There are 3 nested groupings, the coarsest first. Each group lies inside one group of the grouping before and may be the whole of it. The rows also spread widely along 12 directions, which tell nothing about the answers.
In the rows, 128 means zero.
Some rows, each with its group in each grouping after it:
[107 117 119  84  95 142  93 115 152 109 199 125 163 159 189  77 140  90
  77 132  94 208 173  70 132 225 151  65 161 124  79 128  78]
j733 j77 numi
[ 90  72 105 167 122 103 126 140 146 172  39 105 169  96  88 164 120 162
  98 152 101 122 110 147 161 110 153 148 119 144 169 149 111]
j733 j649 meku
[113  92 113 170 177 125 156 133 156 182 112 157 152 135 105 147 129  69
  68 125 109 127 103 178 121  94 142 164 107  89 187  60 128]
j733 j138 tek
[127 120 120 119  78 129  93 112 162 134 138 154 185 150 140 122 141  71
 156 151 180 197 122  68  76 144 113 169 111 119 139 115 137]
j733 j649 rumag
[ 96 101 135  65 121 104  90 127 141 120 154  77 143 112 131  91 156 170
 117 130  76 114 155 113 153 147 155 106 182 120  97 201 123]
j566 j742 lare
[ 92  95 110  85 103 185 124 140 176 166 117 144 186 182 144 115 114 104
 117 174 145 183 182  97 113 165 162 129  74 130 161 100 148]
j566 j742 sido
[ 88 116 104  67 120 176 111 163 116 174 104 117 164 151 138 120 118 121
 161 135 103 179 170 107 111 166 127 133 101 119 127 109 149]
j566 j23 figer
[125 130 123 103 118 113 114  99 185 105 182 131 134 142 161 105 170  95
  67 138 103 175 135  91 123 170 167  74 167 133  84 183 125]
j566 j379 bavo
[136 126 121  82 147 109  93 151 135 142 173 192 183 134 134 135 103 115
 196 115 110 188  74  37  92 152 116 109 115 118 106 163 137]
j566 j379 Fof
[102 107 148 159 158  90 156 127 133 148  96 127 133  80  88 139 115 160
  91 120 103  69 100 166 179  83 157 130 132 116 142 140 129]
j566 j23 delu
[ 92  81 112  82 155 151 135 154 192 163 160 106 145 173 147 131 144 152
  80 176  81 159 145 183 103 126 184 130 126 105 180 109 138]
j733 j77 nasat
[155 119 166 167 138  66 110 116 138 134 191 136 156 103 120 103 120 116
  92 106 142  90 106 107 145  95 114 135 164 105 143 107  85]
j733 j77 Bufe
[125 140 115 122 156 126 120 118 109 114 133 124  86 121 113 113 162  50
 138  87 110 119 108 155 132 120  99 166 145  57 106 103 144]
j733 j139 vata
[114  88 111 134 140 112 103 124 151 159 144 159 181 132 141 137 137  71
  94 132  99 181 103  99 105 157 130 139 133 119 153 104  84]
j733 j138 Nezi
[133 162 119 135 131 133 104 130  65 115 128  52  58 101 124 123 157 145
 114 105  91  89 154 184 160 123  99 123 180 122  96 125 106]
j733 j139 vata
[106 153 151 117 102 142 143 106 132  87 124 142 120 123 123 101 122 109
 138 113 161 121 135 127 155 127 147 129 105 109  88 118 161]
j566 j742 sido
[125 110 134 124  91 123 124 101 157 105 125 121 142 143 129 123 137 126
 123 173 166 117 121 116 147 109 163 148 103 122 159 141 137]
j733 j138 tek
[160 120 128 174 131 123 126 108 142 157 154 100 128 142 139  97 142  82
  14 149 139  95 202  98 171 136 129  67 163 140 146 115  84]
j566 j23 figer
[168 130  88 158 114 101 122 100 151 102  93 145 106 134 110 185 137 117
 151 185 164 138  62  83 120 100 117 110 110 148 139 204 142]
j733 j649 meku
[103 124  99 138  78 136 119  86 158 101  64 129 122 121 133 143 161  64
 125 148 143 178 112 134 132 156 141 156  97 121 110 136 140]
j733 j77 nasat
[131 145 143 110  66 154 114 118 124  96 127 134 135 149 150 127 100 177
 146 174 174 133 151  90 162 151 168 101  81 172 137 134 121]
j566 j379 Fof
[123 142 139 182  91 118 124 139 162 185 112  85 176 111 109 134 132 173
 108 148 178 139 142 161  84  67 115 170 139 160 151 106 152]
j733 j139 vata
[131 127 131 186 109  86 123 108 141 129 109 137 145  93 121 177 122 166
 107 158 143 134  67 137 122  98 141 132 125 175 148 144  98]
j733 j138 Nezi
[119 113 105 185  93 117 121  99 156 145  67  81 125 107 116 139 164 114
  56 159 135 124 143 156 151 124 141 134 147 153 140 146 114]
j733 j139 vata
[130 161 139 112 138  92 106  90 109  66 175 124  75  99 144 137 177 110
 133 102 104 120  67 176 111 114 123 155 171 102  95 137 130]
j733 j138 tek
[133 172 146 113 131 165 147 158  81 105 179 131 120 155 121  73  89 110
 162  84 147 131 168 111 154 128 109  96 118  78  81  65 135]
j733 j649 rumag
[ 95 127 111  96 144 155 159 170 133 134 133 128 152 148 104  68  93  96
 143  87  91 165 153  91 170 151 138  67 113  70  49 129 154]
j733 j77 Bufe
[166 114  76 110 164 146  89 120 126 176 138 145 106 169 155 179 161  49
 113 172 109 160 126 105  76 152  89 132 123 127 189 118 113]
j566 j23 figer
[157 151 117 149 137 126 148 104 172 102 186 156 107 159 151 135 132 100
  86 155 144 163 103 120 105 130 140  74 129 122 114 130 129]
j733 j77 numi

New rows, each followed by its group in each grouping:
[129 156 125 108  94 160  96 116 102 118 145 108 119 146 155 127 150 103
 145 137 149 154 147 144  96 137 109 169 118 127 136  82 127]
j733 j138 tek
[124 126 100 139  97 118 106 116 172 138 114  83 149 133 123 116 173  98
  97 146 137 171 152 109 102 125 117 123 166 135 104 168 146]
j733 j649 meku
[117 151 140  87 121 152 120 131 149 126 166 102 121 149 142 111 147 139
 127 137 140 137 161 155  93 113 132 137 140 121 119 119 169]
j566 j742 sido
[103 130 114 169 114 148 149 119 146 163  67 130 154 117 103 127 126  89
  92 122 144 148 154 141 134 126 131 132 104 131 117 102 148]
j566 j742 lare
[ 95 135 168  55  99 145 112 120 136  91 168 123 129 144 146  86 137 139
 161 123 145 119 150 134 142 132 166 174 109  87 133 109 156]
j566 j379 bavo
[ 94 162 144 119 113 131 149 102 130  66 157 151 100 115 155 121 126 129
 120 102 117 166  91 176 132 156 163 115 122 107  73  94 133]
j733 j77 numi
[126 114  69 129 146 160 145 158 130 156  98  98 116 154 118 131 112 124
  89 150  70 160 159 108 169 161 137  33 126 136  92 163 116]
j733 j77 Bufe
[155 125  78 155 150 149 142 132 167 165 125 120 111 169 126 160 144 103
  82 180 130 156 130 140  98 111 127  97 122 136 159 131 142]
j733 j139 vata
[ 98 100 130 103 127 106 111 116 161 132 124 155 167 118 125 112 141  86
 123 113 107 153 109  91 142 152 154 143 125 101 117 156 134]
j566 j379 bavo
[102 141 131 104  97 113 114 144 135 115 142  95 171 110 120  91 126 157
 157 111 115 167 130  84 133 131 131  99 156 132  50 182 138]
j733 j138 Nezi
[140 200 163 131  65 128  90 110  70 102 143 108 118  94 155 136 122 174
 169 118 176 134 136 123 109 130  94 141 134 176  96 105 118]
j566 j23 figer
[137 156 139 160  83 121 113 121 157 149 149  81 162 126 127  94 139 124
 109 133 174 152 173 109 102 105 101 131 157 138 100 129 141]
j733 j77 numi
[112 144 152  82 114 123 120 132 104 104 141 174 146 118 134 135  91 156
 207 121 145 141  82  91 127 132 137 139  87 116 117 124 146]
j566 j23 figer
[117 145 141 123  93 131 110 114 158 156 126 122 166 130 133 113 152  92
 135 133 181 159 150 121  73 108 110 182 124 121 135  99 171]
j566 j23 figer
[ 82 104 109  49  96 185 118 118 154 114 127 101 110 176 184 128 154 152
  83 195 101 164 182 159 133 190 202 105 111 146 154 123 130]
j566 j23 figer
[124 132 116 139 145 125 159 128 172 129 130 119 117 145 102 127 148 111
 111 140 143 134 116 164 111  78 143 133 132  94 129 130 178]
j733 j649 rumag
[143  91  92  99 131 127 103 123 152 129 137  97 107 165 133 147 156 134
 111 194 114 123 136 114 134 127 145 113 142 125 174 181 117]
j733 j649 rumag
[ 90 113  80 121 132 157 165 128 187 132  98 152 133 155 135 150 128 107
  98 158  97 212 103 144 112 162 174  87  94 120 104 143 159]
j733 j77 numi
[126  90 119 163 145 127 160 156 153 171 105  77 146 141  77  94 114 140
  71 146 128  77 184 129 193  80 148  91 140 102 150 142 131]
j733 j649 rumag
[ 98 162 128  79 105 186 155 140 138  89 147 124 109 170 148 108 115 137
 160 137 139 173 148 163 121 137 163 118  81 100  97  84 172]
j733 j77 nasat
[124 104 131 105 135 105  92  96 149 143 138 152 142 124 131 131 167  48
 127 134 136 129 112 111 101 125 112 201 129  86 168 116 136]
j566 j23 delu
[170 130 134 151  98 113  89 103 140 135 154  71 120 142 130 123 165 116
 103 176 182  92 161 116 116  81 102 163 155 140 179 133 112]
j733 j138 Nezi
[117 126 138  84 138 118 118 143 139 139 151 109 133 126 129 128 129 178
 145 143 117 117 124 129 118 104 142 126 138 123 135 157 155]
j566 j23 figer
[116 120 139 101 156  99 121 130 105 119 156 154 137 101 122 112 110 121
 135  98  81 116 103  86 170 148 133  94 143 101  93 154 107]
j566 j23 delu
[130 140 115 116 163 150 148 141 128 152 121  82  81 145 114 131 147 138
  97 145 113  95 163 179 133  90 133 110 140 113 139 128 165]
j566 j23 figer
[101 130 140 121 169 138 148 148  65 120 125 144 101 110 111 141  96 143
 149  90  87  89  92 195 170 108 139 156 100  82 145  58 115]
j733 j138 tek
[121 149 115 122 138 118  99 104 128 136 120 142 111 105 133 174 169 102
 143 119 114 161  81 174  59 122 102 180 137 127 129 118 149]
j566 j742 lare
[146 196 145 124  75 148  93 131  54  98 164  91 115 118 155 127 110 183
 170 121 152 140 148 120 124 136  93 111 135 174  86 105  99]
j733 j138 tek
[184  56 138 102 126  77  67 135 215 183 236 107 212 189 132  97 148 132
 103 214 179 108 160  21  91  81 123 139 170 115 234 180 107]
j733 j649 rumag
[149 135 148 166 155  98 151 111 117  89 175 177 101 117 128 133  94 123
  93 112 120 100  75 133 177 124 148  84 121 107 124  99  84]
j733 j77 Bufe
[153 143 125 133 176 153 142 141 136 168 183 103  94 163 144 137 138 141
  48 160 109 109 175 176 110 102 131  90 154 135 168  90 120]
j566 j23 delu
[128 157 140 118 101 121 123 113 125  79 146 125 100 120 141 144 125 167
 160 145 146 131  93 148 128 114 142 130 114 130 114 135 133]
j733 j77 nasat
[167 199 152 183 141 116 154 101 121 115 168 135  78 112 127 154 138 134
  93 125 167 106 109 177  98  69 107 116 145 146 116  95 146]
j566 j23 delu
[137 162  89 175 169 130 166 150 193 190 131  66 113 136  98 135 166 121
  70 132 113 167 142 193  59  61 100  97 178 122  88 152 199]
j733 j77 numi
[126 156 134  97 145 152 153 159 147 126 210 187 169 162 153 115  70 158
 128 123 115 195 122  73 105 161 153  23 111 147  71 126 131]
j566 j742 sido
[146 139 147 143 156  95 106 146  94 143 185 107 135 105 121 128 120 157
 125 105 104 105 113 130 127  97 101 123 172 127 128 116  88]
j733 j138 Nezi
[107 142 111 156 129 138 133 124 131 141 112 107 132 119 120 117 155  69
  94 102 113 167 141 154 115 132 116 136 147 115  93  97 130]
j733 j138 Nezi
[162 169 143 172 137 113 143 122 106 133 146 182 134 111 117 153  87 123
 143 123 162 125  89  90 124 103 102 103 103 143 118 110 122]
j566 j23 delu
[ 87 116 131 102 118 162 168 134 142 102 126 173 150 149 138 119  75 165
 113 147 112 150 130 116 178 173 205  57  71 135 113 117 123]
j566 j742 lare
[131 102 139 118 145 100 123  99 137 106 164 155 119 122 141 124 133 111
  74 143 102  98 114 105 174 148 163  94 142 114 141 146  89]
j566 j23 delu
[136 159 143 132 132  88 104  84 128  86 176 178 112  93 154 155 145 108
 118 106 119 152  58 124  98 148 125 119 154 142  91 137 109]
j566 j742 sido
[129 148 120 123 127 124 115 104 147 129 137 178 148 127 127 132 146  49
 154 107 148 179  95 102  75 136 100 157 116 104 104 114 157]
j566 j742 lare
[166 124  98 107 146 154 137 122 203 159 180 157 135 206 157 151 142  92
  91 207 162 175 136  93  61 119 143  87 106 135 179 134 163]
j566 j23 figer
[125 111 124  90 176 105 111 174 171 187 190 134 191 145 112 138 129 145
 175 132 109 174  83 112  38  73 107 162 144  99 150 139 165]
j733 j138 Nezi
[ 75 110 136 102 101 147 107 131 110 130 103  89 128 119 133 126 145 152
 125 131 113 128 152 197 137 135 151 190 128 111 160  77 120]
j733 j649 rumag
[134 130 116 142 132 149 141 130 131 158 113 149 130 144 131 170 109 140
 105 173 136 138 128 131 120 124 140 111  91 156 169 110 124]
j566 j23 delu
[141 146 108 145 160 153 172 138 154 130 143 113  91 164 118 143 130 131
  92 159 132 127 129 173 118  79 145  95 120 119 139 115 155]
j733 j138 Nezi
[ 73 163 110 133  91 166 173 171 141 142  83 128 178 121 111 123  79 188
 161 116 126 216 122 130 121 140 157  75  90 155  41 131 177]
j733 j139 vata
[124 136 148 196 125  89 132 108 163 151 151  83 148  98 123 112 165 128
  21 119 126 115 142 183 121  85 139 131 191 142 127 108 112]
j733 j138 tek
[137 105 131 121 119 123 125 127 189 143 149 119 153 161 122 127 132 130
 131 182 170 127 129 121 106  81 144 158 103 106 183 130 155]
j733 j77 nasat
[127 151 130 132  95 135 114 114 118 125  94 117 132 113 107 117 129 103
 158 121 166 123 144 100 135 117 103 143 115 129  95 145 156]
j566 j742 sido
[156 130 117 162 148 140 149 147 137 161 141  88 109 151 113 135 108 163
  88 166 137  95 158 149 147  83 126  90 127 130 162 124 123]
j733 j77 numi
[112 143 143 113 132 125 132 109 136 112 156 114 112 122 132  95 154 100
  88 110 115 119 153 141 145 132 140 116 157 101  95 123 140]
j566 j23 delu
[130 161 152 191 140 126 176 121  96 101 120 175 108 105 100 126  82 105
 127  86 161  95  87 159 177  97 134 131  86  93 118  49 125]
j733 j139 vata
[133 112 108 186 171 114 153 138 149 178 127 138 157 124 104 130 124  78
  59 114 104 137 118 137 131 104 125 104 139 113 133 104 115]
j733 j138 tek
[155 144 118 118  73 158  99  95  90  83 131 142  98 150 167 154 106 153
 132 187 157 129 146  80 166 185 143  74  89 186 140 140  74]
j566 j742 lare
[156 141 130 192 101 113 105 100 127 139 130 133 140 116 137 139 133  80
  97 134 164 142 130 115 121 127  98 141 125 142 142  86  87]
j733 j77 nasat
[172 120 116 164 141  90  82 129  67 145 145 111 123  98 127 158 114 147
 112 134  93  91 107  89 166 131  92  93 160 163 144 156  41]
j733 j138 tek
[114 124  92  59  94 134 109 108 191  88 143 118 134 163 136  90 177  68
 164 153 137 193 119  65 106 157 143 115 135  86  66 214 190]
j733 j139 vata
[ 99 115 146 141 103 138 151  95 161 126  99 159 153 131 119 106 128  67
  97 138 173 122 145 125 155 124 161 166  83  97 151  81 148]
j566 j23 delu
[169 196 163 146 157 129 128 142  78 139 220 133 101 123 150 149 102 190
 111 117 132 110 129 164  94  96  96  94 153 160 133  68 100]
j566 j23 delu
[ 92 169 139 138  80 162 167 116 135  97  92 166 143 123 130 143  87 169
 148 134 168 172 112 145 127 136 170 107  62 162  89 101 163]
j566 j742 lare
[121 147 126  91 121 162 137 131 147 133 142 113 118 162 138 113 137 121
 130 151 150 141 162 136 109 117 140 125 113 113 130 114 175]
j566 j23 figer
[117 138 132 101  99 100  95  95 142  80 147 123 111 110 149 139 163 124
 153 135 125 149  83 139 109 132 135 162 140 114 109 152 130]
j733 j77 nasat
[133 109  94 117 113 171 131 118 174 132 146 124 127 194 153 112 146  72
  73 182 143 162 171 113 128 158 155 101 110 114 157 108 126]
j733 j139 vata
[124 156 116  67 157 147 121 156  88 125 150 120 105 134 128 114 123 122
 182 100  91 139 132 111 125 137 105 100 136  93  76 144 159]
j566 j23 figer
[173 174 121 143 112 142  98  95 115 129 143  77  71 140 137 142 177 112
 106 155 167 103 170 160  91  98  83 147 155 148 144 121 138]
j566 j742 lare
[127 134  96 131 149 133 119 137 112 148 110 142 120 124 111 149 133  82
 159 111 111 157  91 132 106 126  97 148 118  97 119 115 142]
j733 j139 vata
[100  88 117  50 161 143 147 170 137 148 109 153 159 154  89 100  87 115
 207 132 118 113 120  65 166 113 146 125  71  52 134 161 188]
j566 j23 figer
